The rows come from 4 hidden closed curves, with some noise, and rows from the same curve form a group. Each curve winds through 4 dimensions. The rows are also pushed far along 2 directions, which tell nothing about the answers.
In the rows, 128 means zero.
Some rows, each with its group after it:
[106 113 116 182 102  97 126 171 139 157 154 146 178 173 176]
(3)
[169 116 126  94 116 183 130  75 114 108  89 100  98  56  69]
(3)
[142 135 127  91 131 131 131 121 128 113 121 118  93 111 101]
(2)
[ 88 166 143 155 116  94 135 184 130 142 144 106 137 184 146]
(0)
[150 106 109 129 133 124 114 110 132 135 112 139 131 107 119]
(0)
[127 142 100 141 111  83 125 182 132 147 124 107 135 152 142]
(0)
[159 137 126  85 110 124 129 117 104 103  85  82  89  82 107]
(2)
[147 123 111 133  74  79 118 171  92 136  95  91 115 110 177]
(2)
[134 124 142 129 126 126 126 128 114 141  86 125 106 109 157]
(3)
[132 129 142 102 168 202 140  65 149 104 141 139 125 107  47]
(2)
[ 90 143 137 126 197 168 144 131 166 129 187 183 147 176 135]
(1)
[107 119 155 141 145 167 140  96 147 120 145 153 153 141 116]
(2)
[135 135 103 147  56  52 126 194 117 136 110  69 145 141 149]
(0)
[143 116 140  90 135 176 151  95 141  99 108 123 125  94 116]
(1)
[151 114 120  95 197 209 118  61 133 131 143 187  86  87  79]
(1)
[ 95 134 133 143 153 153 134 121 175 134 201 172 150 181  69]
(2)
[103 120 144 113 148 161 150 122 177 118 165 167 146 160 118]
(1)
[142 151 145 101 178 188 133  84 107 115  86 110  91  82 103]
(0)
[133 144 107 129 116  98 127 160 128 132 123  98 130 137 128]
(1)
[111 127 147 168  71  75 125 159 106 136 107  93 153 146 172]
(0)
[133 123 156  98 146 186 136  64 132 101 131 135 108  98  68]
(0)
[ 89 134 137 154 132  85 128 158 137 131 177 151 162 187 167]
(3)
[161 138 138  94  71  88 131 128  83  96  51  41  96  74 138]
(2)
[ 97 125 148 142 151 133 130 139 157 157 147 182 117 166 147]
(3)
[126 128 161  75 145 165 144  84 142  94 132 142  95 112  91]
(2)
[101 125 130 136 115 111 144 165 170 132 158 147 156 178 141]
(1)
[136 123 122 139  87 121 127 136 128 135 119 105 127 121 104]
(3)
[ 92 109 136 171 127 133 132 144 161 147 189 183 176 183 150]
(3)
[153 135 111 131 107  93 112 126 105 129  83  79 119 102 108]
(0)
[133 138 122 147  99  86 132 171  96 129  80  72 152 123 198]
(1)
[163 119 137  95  89 147 145 104  96  89  55  62 124  57 141]
(1)
[ 95 123 133 145 134 145 133 138 184 149 202 183 141 188  82]
(3)

New rows, each followed by its group:
[107 119 163 118 158 184 138  77 154 115 163 176 127 135  93]
(0)
[167 128 103 130 103  90 109 123  93 129  61  67 118  81 119]
(0)
[168 108 125 116  79 126 114 100  92 119  88  96 102  68 111]
(1)
[123 151 118 118 162 139 130 136 133 122 145 126 124 140 110]
(1)
[116 152 151 116 125 154 145 131 119 112 122 101 117 125 122]
(0)
[ 89 115 147 155 163 175 136 109 170 142 192 199 162 174 117]
(2)
[126 118 153 146  74 102 127 144 112 143  85 105 112 122 158]
(3)
[145 130 139 120  90  88 131 143  91 116  50  68 120  92 184]
(2)
[ 96 118 161 137 153 154 133 122 168 155 156 195 109 165 123]
(3)
[166 127 108 115 129 123 112 100 105 125  74  91 109  76  98]
(0)
[139 149 119 102 167 158 130 114 121 113 126 117 114 111 103]
(1)
[112 159 142 139  99 106 139 170 108 126 112  75 127 143 148]
(0)
[119 116 162 111 163 187 136  88 152 139 128 185  91 120 110]
(3)
[140 134 137 120 106 128 127 105 111 113 103  90 116 101  92]
(0)
[ 78 131 161 131 163 166 146 114 172 119 214 191 149 189 106]
(1)
[157 116 143  82 130 185 151  81 123  89  85 105 118  70 113]
(1)
[139 121 138 115 121 159 141 117 112 115  97 112 124  95 152]
(0)
[104 120 151 134 181 183 126  86 140 134 191 207 126 147 116]
(1)
[113 143 120 133  94  64 126 186 135 137 141 111 123 170 140]
(2)
[150 129 107 152  94  87 104 148  79 144  93  94 115 102 156]
(1)
[141 116 153 124 104 138 129 112 111 136  74 115  94  93 140]
(3)
[116 138 134 121 173 160 141 124 138 121 139 145 140 138 146]
(1)
[145 110 127  88 141 182 139  85 152 105 148 152 115 104  74]
(0)
[141 115 133 149 101 142 129 113 101 125  96 102 149  97 146]
(2)
[109 164 138 147  91  88 135 179 105 131 106  68 129 150 155]
(0)
[115 101 131 173  54  61 119 175 125 155 133 131 153 159 179]
(1)
[142 155 132 136 115 110 125 141  81 130  57  59 113  97 154]
(0)
[ 93 114 142 150 105 126 130 144 154 139 204 176 146 180 124]
(2)
[171 136 134  80  88 112 132 111  83  90  47  44  85  55 119]
(2)
[118 119 123 164 126 140 124 133 133 143 147 145 158 144 138]
(2)
[112 123 157 131 124 146 133 103 134 118 143 141 134 136 111]
(0)
[127 137 128 137 100  96 122 133 118 125 115  93 128 131 106]
(0)
[126 156 142 134  81 105 138 162  91 117  87  53 123 116 152]
(0)
[ 97 117 160 159  85 104 132 151 142 153 138 146 130 164 149]
(3)
[100 156 147 125 192 169 137 119 149 135 154 160 113 155 106]
(0)
[160 117 125 114 109 162 129 101 122 127  92 104 104  81  87]
(3)
[162 120 137 100  79 133 144 112  90  89  52  53 128  61 147]
(1)
[153 135  98 112 152 138 124 117 115 112 124 111 136 103 116]
(3)
[148 126 105 150 104  91 104 144  88 149 104 106 116 108 149]
(1)
[131 110 122 126 178 202 131  95 162 146 151 191 123 124  96]
(3)
[137 144 123 117 118  98 123 142 116 131 106  98 103 123 118]
(3)
[117 140 163  84 178 229 154  75 145 100 151 154  99 112  82]
(0)
[ 95 116 137 172 131 138 131 136 152 148 176 171 171 176 138]
(2)
[108 136 112 130 133 112 132 164 167 141 177 150 138 180 108]
(0)
[ 88 129 140 156 155 113 129 159 162 161 165 187 136 190 163]
(3)
[133 126 119 150  69  96 124 156 123 140 115  93 136 132 117]
(3)
